The rows come from 4 hidden closed curves, with some noise, and rows from the same curve form a group. Each curve winds through 10 dimensions. The rows are also pushed far along 5 directions, which tell nothing about the answers.
Known rows, each followed by its group:
[  6 -14   5   4  -9  -2  -5   3  -3   2  16  16  14   1  -1   6  -8   5
   5   0 -16  12]
Z460
[ 21  14  -2  14 -12  27  12  19  -1  41   2  -2   1  19   4   7   6  40
   1   1   7   0]
Z896
[-35  11  -5 -22   3   1 -10  31 -22  10 -24 -20 -24  -2   2   0  13  11
   5  -1  -1  12]
Z761
[ 3  4 -4  9 -6 25 -2  6  9  9 -5 12  6  2  3 -3  1  6 -4  4  6 -6]
Z676
[ -8 -17   8   3   7 -44   9 -13 -11 -29 -11  14  38 -16   7   1 -22 -10
 -13  -7  -5 -21]
Z896
[  5  -8   2  -4  -1 -22   3 -28   0 -37  33  12   1 -15  17   2 -11 -23
  -9  -4  -8 -15]
Z896
[ -1   7   3  14  10   5   3  -1   0   1   1   7   9  -3  -7  -1  -6   0
  -7  -5  20 -16]
Z676
[ -4 -10 -12   5   9 -11 -10  -3   2 -15  -5  14  11   5   2  11  -7   1
 -23   2 -11  -1]
Z676
[ -8  -1   2 -10   7   2  14   6   7 -25 -20  -6   0 -14   6  -7  10   4
  -6   2   6  -4]
Z761
[ -5 -23   4   2   7 -16 -14 -19   4 -24  15  25  33  -7 -11   4 -14 -13
  -6   7 -22   4]
Z460
[ -4   3  -1 -10  12  -9   7  -7   0  11  11  -9  -8   5  -8   1   0   5
   6   4   1  -3]
Z896
[ -9   7   2   4  -1  16 -18   2  -1   4  -7  -3  -4   7  -6  -5  -1 -11
   1  -1  -1   5]
Z460
[-13   0  -5  -7  -2 -20   3  -5 -20   2 -13  -6  -2  -5   2  -4   1  -3
   3   4   3  -3]
Z896
[  3  -4  -9 -12  -2 -20  12  -7  -8 -14  12  -5  -9  -6   6   5  -3  -7
   3   0   4  -8]
Z896
[  1   9  -1  14   0   1   9   0  -3  -2 -13  18  18   2   7   3 -12   5
 -15  -4   3 -24]
Z676
[ -7  -3   5   2   2  -3  20 -13  -4 -41  -9  25  12 -10  10  -7  -5  -4
 -11   2 -15 -10]
Z761
[ 35 -13  -7  23 -21  29   8  -4  -2 -14   1  21   9  23   6   0  -7  19
  -9   8 -18  13]
Z761
[ -4  -8   5 -10   1  -3  -1 -11  -6 -17  14  -5   5  -5  -3  -8  -9   2
  -4   7 -11   3]
Z761
[-34  -1   3 -15   9 -12  -4   4  -9 -24 -15 -15 -13 -29  -3 -21  13 -31
   7  -8  12   5]
Z676
[  6 -10   0   6   2  21 -23  28  -1  42  -6 -15  30  24 -19   5   3  43
   5  14 -10  21]
Z460
[-12   3   1 -19   0 -30  24 -10  -8 -31  -8  -4 -21 -20  19   2 -13 -15
  -4  -8  14 -25]
Z460
[ 20   7   8   6  -4   9 -23 -27   6  -4  49  -9 -28  -1 -11  -5   0 -35
   9  -4   5   9]
Z896
[ -5  -4  -9  -8   8   1  -8   5   2 -15   1  -6 -16   2   0  -1   1   1
 -15   1  -4   9]
Z460
[ -6   9   4   4   3   4   4  -1   4  10 -14   0   8  -2  -4  -3  -5   5
  -7  -1  12 -11]
Z460
[ -3  -7  -3  -4  -2 -11 -12  -2 -16 -13  14  -1  -8  -3  -4   6   0  -4
  -3   0  -7  13]
Z761
[-22  10   1 -24   7 -24 -15  -3 -12   2  19 -21 -13 -14   8   4   1 -11
   2  -2   2 -13]
Z896
[ 12  -4   4  -2   5  -6  21 -10  10   1   0  -9  -4   2   5  -3   7   8
   9   3   3  -2]
Z761
[ 20 -20   0  28   5  32 -19 -18   8 -37  16  30  34  37 -12   2 -19  -6
  -4  12 -47  10]
Z896
[ -9 -11  -4  -4   0 -14   5  -2  -5   0 -17   7  -4  -4  -5  -8  -7   3
 -11   0  -2  13]
Z460
[-24  12  -2 -13   5 -10   8  12  -1 -12 -24 -14 -15 -21  15  -1  20 -16
   6 -11  17 -12]
Z676
[ -2   2   1  -6   1  -6   7  -7  -6 -19  16  13  -6   2  15   7  -2   1
  -1   2 -20  -7]
Z761
[  4   2  10   0   6   2  26  -3   5   5 -15  -6  11   1   2  -2 -13  29
  -5   5  15 -20]
Z761
[ 18  -5  14  17   7  -3   6 -29   4 -21  41  35  23   8 -14   5 -26  -6
  -8  -1 -24  -5]
Z761
[-36 -18  -2 -25  21 -31 -17  -1 -11 -46  12   0 -22 -13  -2  -6   2 -28
  -6  -7 -32  26]
Z460
[ -1  13  -5  -7 -10  -3   1  -7  -2  14 -12 -12 -15  -5   2  -4  -8  -7
  -6   0  24 -14]
Z676
[ 25 -14 -12  24 -11  17  15   1   2 -32 -16  35  14  24  23   9  -3   9
 -10   2 -29  -4]
Z896
[ -4  -7  -4   1  11  -1  31  39  13  36 -61 -12  28   3   6  -3  13  55
  -5   3  19  -7]
Z676
[  0   7  15   4  12   2 -10  -1   4  11   4 -12  -6   9  -2  -4  -1  -1
   5  -6  -3   0]
Z896
[  8   4   7  -6  -4 -35  13  -9  -3   3  11  -7 -22 -18  21   1   5 -10
   5 -12  14 -12]
Z896
[  5  -3  -4   1  -4 -10  19   1  -5  -7 -24  -4   4   1  10  -8   2   9
  -9  -1  -6   1]
Z676
[ -2  10  -3 -12   0  -9  15 -14  11  -4   8   0 -20 -18  14  -1   6  -9
  -5  -1  18 -17]
Z761
[ 13   5  -8   9 -11   5  17  -2  -9 -11 -20  -8 -13   1  21 -10   9   3
  -6  -2  13 -11]
Z676
[ -2 -17  -2  14   7  -3 -24 -17  -8 -36  14  26  -7  13 -18  -8 -14 -31
 -14  -5 -37  34]
Z460
[11  5 -4  1 -8 14 12 12  6  6 -9 -8 -9 -4 -1 -4  9 10 -4 -1 17  5]
Z761
[-13  -1  -2  -5   0 -18 -17  -8 -14 -20   5  11   9  -3   9  12  -8 -16
  -4   1 -20 -10]
Z460
[  8   1  -5  -4 -10   0  27  13   9  15 -31 -14   1  -4  32   0   8  28
  -1   2  22 -25]
Z896
[  7   2  -3  12  -4  -3   0   3  -2  17 -13   7  32  -1  -3   9 -11  20
 -17   3  13 -17]
Z460
[-11  -7  -3 -12   0   1  19   7  -3  -4 -28  -7 -13   5  15  -9   9  16
   9   7 -10   4]
Z761
[ -2  -3   5   3   7 -20  11   9  -3  12   4  15  26 -10 -10   2 -15  13
 -10  -6   8 -11]
Z676
[-15 -17  -7   5   5   1 -13   5   7 -15 -18  13   7   0   3  -7  -5  -9
 -14  -3 -10  10]
Z460
[  0   8  12 -11   9 -12  12 -19   6 -23  17  -1   0 -21   0  -1   0 -16
   2   2   9 -22]
Z761
[  0   7 -13  -7 -15  14  18  16  -8  22 -19 -18 -31   1   2 -10  11  17
   4   1  23  11]
Z896
[ -8 -14   0  -9   8 -17   0   1  -2 -19   5   1  -6   0  12  -1   0  -5
   2  -3 -19   7]
Z460
[  3  12  -7   2  -3   2  15  -6  -2   6 -10  -4  -5   0  18  -6   8  14
 -14   3   5 -14]
Z676
[  7 -18 -10   9   5 -11   0   4   0 -22 -20   0   9   8   0   8  -1   1
  -9  -2  -3   8]
Z676
[  2  -3  -9  -5  -2 -15  21   5   4   0 -24  -6  17 -10  20   4  -1  15
  -9   2  18 -27]
Z896
[-16 -12  -2  -1  11  -5   3  19   6   4 -30 -14   4  -7  -5 -13   4  16
 -16  -7  11  16]
Z896
[ -3  -6 -10  -7  -7  10  -4  24   0  24   0  -2   8  -1  -3   5  16  21
   7   8   1  14]
Z896
[ -8  -8 -14  -5   0  -1   7  24   2  -4 -43  -4  -5   5  12   2   4  10
  -5  -1   5   1]
Z676
[ -4   5   7   6   4   6 -16   5 -14  17  10  10  16  16 -15  11 -12  15
   4   7 -15  -1]
Z761
[  2  -2   3   6  -3  -3   2  -2  -7   6 -19 -10  12   5  -4  -4 -11   9
  -3   1   9  -5]
Z460
[ -4  -4  -4  -9  -7  -2  17  25  10  16 -33 -10   4  -8  13   9   4  18
   8  -3  22  -9]
Z676
[ 15   4  11   4   2  27  -3   3  12   6  20   4  17   4 -16   1  -3  14
   4  10   1  -1]
Z761
[  2   1   6 -10   3 -23  27 -24  -3 -11   2   3  -4  -5  17  -3  -4  -4
  11   6  -4 -24]
Z761
[  7  10  -3  -9 -12  -5  -5   3 -11  33  -3 -19  -9  -3  -6   5   8  10
   9   9  17   3]
Z460
[ -7   3   0  -3  -2   5  -9   5  -8 -18  13   0 -25  -8  -5 -11   7 -27
   6 -10  -2  16]
Z676
[ -6  -5   4 -11   1 -15 -15  -8   5  -7  31  -5 -13 -22  -5  -1   9 -30
  10  -6   5  11]
Z460
[-10   2  -4  -5  -5   2  -5   7   3  -1  -9  -8 -13 -14  -3   1  -1 -16
   3  -7  27  -2]
Z676

New rows, each followed by its group:
[  9  -7  -7   7 -17   6  13  12  -4  -8  -9  10  17  -5  15   3  -1  13
  -8  -2   2  -4]
Z896
[-10   4  14  -4  11   8  -9   1   2  23   8  -2   5  -4 -26   1  -1   7
  17  10  12   2]
Z761
[ 22  14  -6  13 -10   9  -5 -21   0   5  23   6 -18   6   5   4  -1 -13
  -6   0   9  -9]
Z896
[  0  -2  13  17  12  -2  10  -1  -4  -8  10  21  30  -1  -5   1 -14   6
   0  -4  -1 -19]
Z676
[ 19   6  10  17  -6  10  15 -13   5   3   6   9  19  -6   2  -7  -3  -3
   7   1  16 -23]
Z676
[ -1  16 -16 -17 -24   7  14   4  -3   1 -12 -19 -46 -15  34  -8  23  -2
  -4  -3  17  -1]
Z676
[-17  15  10 -11   3  -4  -5  -2 -14  17   0 -18   8 -11 -15  -9  -1   1
   6   5  10  -8]
Z761
[-35  -3  -6 -19   8 -18 -23   5 -13  -4   4  -9  -5 -22  -4  -7   4 -14
  -7   1   5   4]
Z676
[ -5  13   9  -6   6 -16 -12  -3 -10  39  20 -11 -14  -6 -25  -2   2 -11
  18  -2  15   6]
Z896
[  8   2  -5  -7 -18  20 -22  -9  -2  10  13 -14 -20  10  -3  -6  -1 -11
  11  10  -4  13]
Z676
[  2  -1   0  -3 -14  -3   4   6  -9   4  14   2  15 -13  -1   3  -7   5
   1  -1   8  -6]
Z896
[ -6  -7 -11  -1   7 -11 -13   1   0  -2   1   6   5   2  -3  10  -5   3
 -17   2  -4   2]
Z676
[ 31  25  12   3 -18   0  35 -39   0  -6  32  11  -8 -15  21   3   1  -9
  14   6  17 -42]
Z761
[10  4  0  3  5 -6 -4  1 -1 -4 12 -1  2  2 -4 15 -6  4 -8 -2  5 -6]
Z761
[ 22   2   6  17   5  15 -15 -15   6   7  39   6  18  19 -11   8 -11   7
  -4   5 -14  -2]
Z896
[  7   8  -2   0   5   9  11  -5   9 -14  -5   2  -1  15  17   2   4   4
  -3   2 -19 -11]
Z761
[ 31  -3   5  18 -10  14  15  -8  15  -6   9  16  11   3  11   4  12   0
  11   0  -4  -5]
Z896
[ 0  8  0  5 -1 23 -2  7  8  1  8  4 -9  1  6  5  7 -3  9 -2  9 -8]
Z676
[ 19   4  20  18  -7  19  -6  11   6  26  35  19  24   7 -13   7 -19  16
   3  -8  -4   0]
Z896
[ 10  -7   1   1   1   0 -15   4   7   5  13   1   3   8 -21   9  -6  -8
   6  -2  -7  19]
Z676
[ 19   6 -12  18 -11  16  11  13  -5  -9 -27   2  -6  19  21   8   6  14
  -9  -4  -1  -7]
Z676
[-15   9   4  -3   0   3  -9   6  -3  17 -15 -12  -1  -3  -2  -5  -1  -3
   3  -2  11  -5]
Z460
[  5   5   4   5 -10  -8  -4 -19  -5   4   8   6  26  -9   0  -2 -11 -10
  -3   5   3 -20]
Z676
[-18  -1   8 -10  -1 -16  -4  -4  -5   8   2   0  11 -14   4  -1  -1  -3
   8   0  -2  -6]
Z460
[-13  -8  -8  -3   7 -11  -9   4   3 -17 -11  -2  -5 -12  -1   7   0 -18
  -2  -6  19  -4]
Z676
[-15 -14 -11  -2   6  -3 -18 -11  -4 -26  -3   9 -19  10  -4  -8  -4 -22
  -9   1 -23  24]
Z761
[ 17   0   2  10   9   2   2 -13  11 -12   9   9   2   9   0   3   7 -13
   7   2  -9  -6]
Z676
[-29  -3  -4 -11  21 -24  -7  13  -4 -24 -23  -5  -5 -18  -7   7   8  -9
 -12  -7  10   2]
Z761
[-32 -14  -5 -20   7 -21 -10  13  -7 -15 -23 -14   0 -12   3   2   1  -7
   1  -2  -2   8]
Z676
[  7   1  -1   1   6  -5   2 -15  16  -8  19  14   0  -4   1  12  -1 -12
  -3  -1   1  -9]
Z676
[-14  -4  -9 -17 -11  10 -17  11  -4  15 -15 -22 -16   1  -2 -11   4   2
   4   8   1  20]
Z676
[  4   0  -6   5  -1  19 -17  -1   7  -1   1  -3   6   8  -2   1  -6   3
 -10   6   4  -3]
Z460
[  8  11   8   4   5   7  18   1   9  20   3  -7   5  -3   4  -3  15  15
   9   1  12 -12]
Z676
[ 16  -9  -3  21   4  17  -3 -22  11 -39  21  33  -1  17  10   7 -10 -16
  -5   2 -19 -10]
Z676
[-22   5  -1 -13   7   6 -23   0  -4  -9  -2 -25 -32  -5 -15 -11   8 -30
  12  -4  10  16]
Z676
[ 12  11 -16 -13 -20  33  22  14  10  10 -22 -28 -65   9  28 -13  31   6
  15   0  16  15]
Z761
[-10 -12  -7  -9   7  -6  -6   2  -4 -15  -1  -6 -18   2   1  -7   3  -5
   0   2  -8  14]
Z676
[ -4  -2 -12  -8  -1  -1   6  16  -5 -17 -29 -10 -32  13  13   3   3   0
  -2  -7  -7  12]
Z676
[-24 -15 -11 -12   8   9 -12  21  -3 -16 -15  -8 -26   3   2  -9  10   1
  -2   0  -7  25]
Z676
[ -5  -5  -7 -19  -7  -5   0   5   3   2  -8 -30 -34 -15   2  -6  13 -12
  12  -2  27  12]
Z676
[ 14  21   1  -2 -23  44  -1   9  -1  23  14 -13 -35  11   9 -11  16   5
  19   3   1  11]
Z676
[-13   7  10   3  12   7   2  15   1  23  -7  12  14   2 -23   2 -13  18
   0   1   7  -2]
Z761
[-25  -6  19 -17  18 -37   5   8 -13  23   6 -11  22 -31 -37  -2 -16  13
   4  -1  29   1]
Z761
[ -8  18  19 -11   5 -27  21 -16  -5  23  18   2  16 -23  -3  -5 -15   0
   6  -2  16 -35]
Z676
[ 6 -2  1  8  0  2  9  9  6  2  1 16 19  1  8 11  3 20 -9 -1 -9 -3]
Z460
[ 16  -1  -4   9 -12  23  15 -13   1 -40 -11  12 -10  10  14 -12   5 -11
  -1   5 -19   3]
Z761
[  3  -7   3   4   1 -17   1   8  -3   1  -5   4 -10  -2   9  -1   4   0
  -3 -10  -3   9]
Z896
[ 14   2   4  12  -4  18  17   0   7  -9 -21  -3  -6  11   4  -6   0  -2
  10  -3   7  -5]
Z676
[-38  -3  18 -24  20 -27 -12  10  -3  17   9 -11   1 -22 -13 -11  -9  -4
   6  -7   4   4]
Z896
[  6   4   8   6  16 -11  13 -19   9 -15  10   8   9  -5   1  -1   8 -12
   3  -2  -4 -15]
Z676
[  7   4 -13  -5  -5  10   4  -5  13 -24   6  -1 -41  -2  21   7  20 -20
   2  -5   2   5]
Z676
[  3  -1  14   5   7   5 -14   6 -10   4  21   6  28   3 -23  11  -3  14
   9   8 -10   5]
Z761
[ 25  -8   6  34  -5  37   2  11   8  11   1  29  38  20 -15  -5 -11  23
  -4   3  -8   5]
Z676
[ -9  -6   3  -2  -1  -1 -13  -4   1 -14   7   2 -12  -7  13  -8  13 -13
  -1  -3 -15  14]
Z896
[ -5   5  15   3  15  -3  -4   0   2  13  -1 -10   5   7  -7  -5  -8   6
   1  -4  -1  -4]
Z896
[ 16 -12 -10   5   1 -21  34  -9   2 -15 -11  11  22   2  14   8 -12  18
 -14   3   3 -23]
Z896
[-16  12  -2 -22   4  14  -4  23   1  21  -8 -30 -20   5   2  -6  16  14
  10   2  -2  10]
Z761
[ 10   7  15   4  -2 -17  -1 -15  -1 -15  17  -6 -20  -8  18  -3  -8 -25
  -2 -17   6 -13]
Z896
[  3  16   2   7  -7  15  -7  -3   0  13  13   9  -1   0  -2   0  -7  -6
  -1   0  10 -15]
Z676
[ -1   8  -5   3   1  14  -3  -1   6   0  -4  -4 -14  -5  -2 -12  15  -9
  -6   0  10   6]
Z676
[-10   2   4  -8  -8  -1 -11  -3  -5   6   6  -5  -5  -6   7   0   8  -9
  14   2  -7   4]
Z460
[ 16   0   1  10   1   2  -7 -22  -1 -15  12   5  15   9   2   5   8  -9
   6  11 -18  -6]
Z761
[-14  -8   3 -25   5  -8 -24   0  -8  -5  33 -17 -26 -11 -15  -2  13 -18
  21   5  -9  29]
Z761
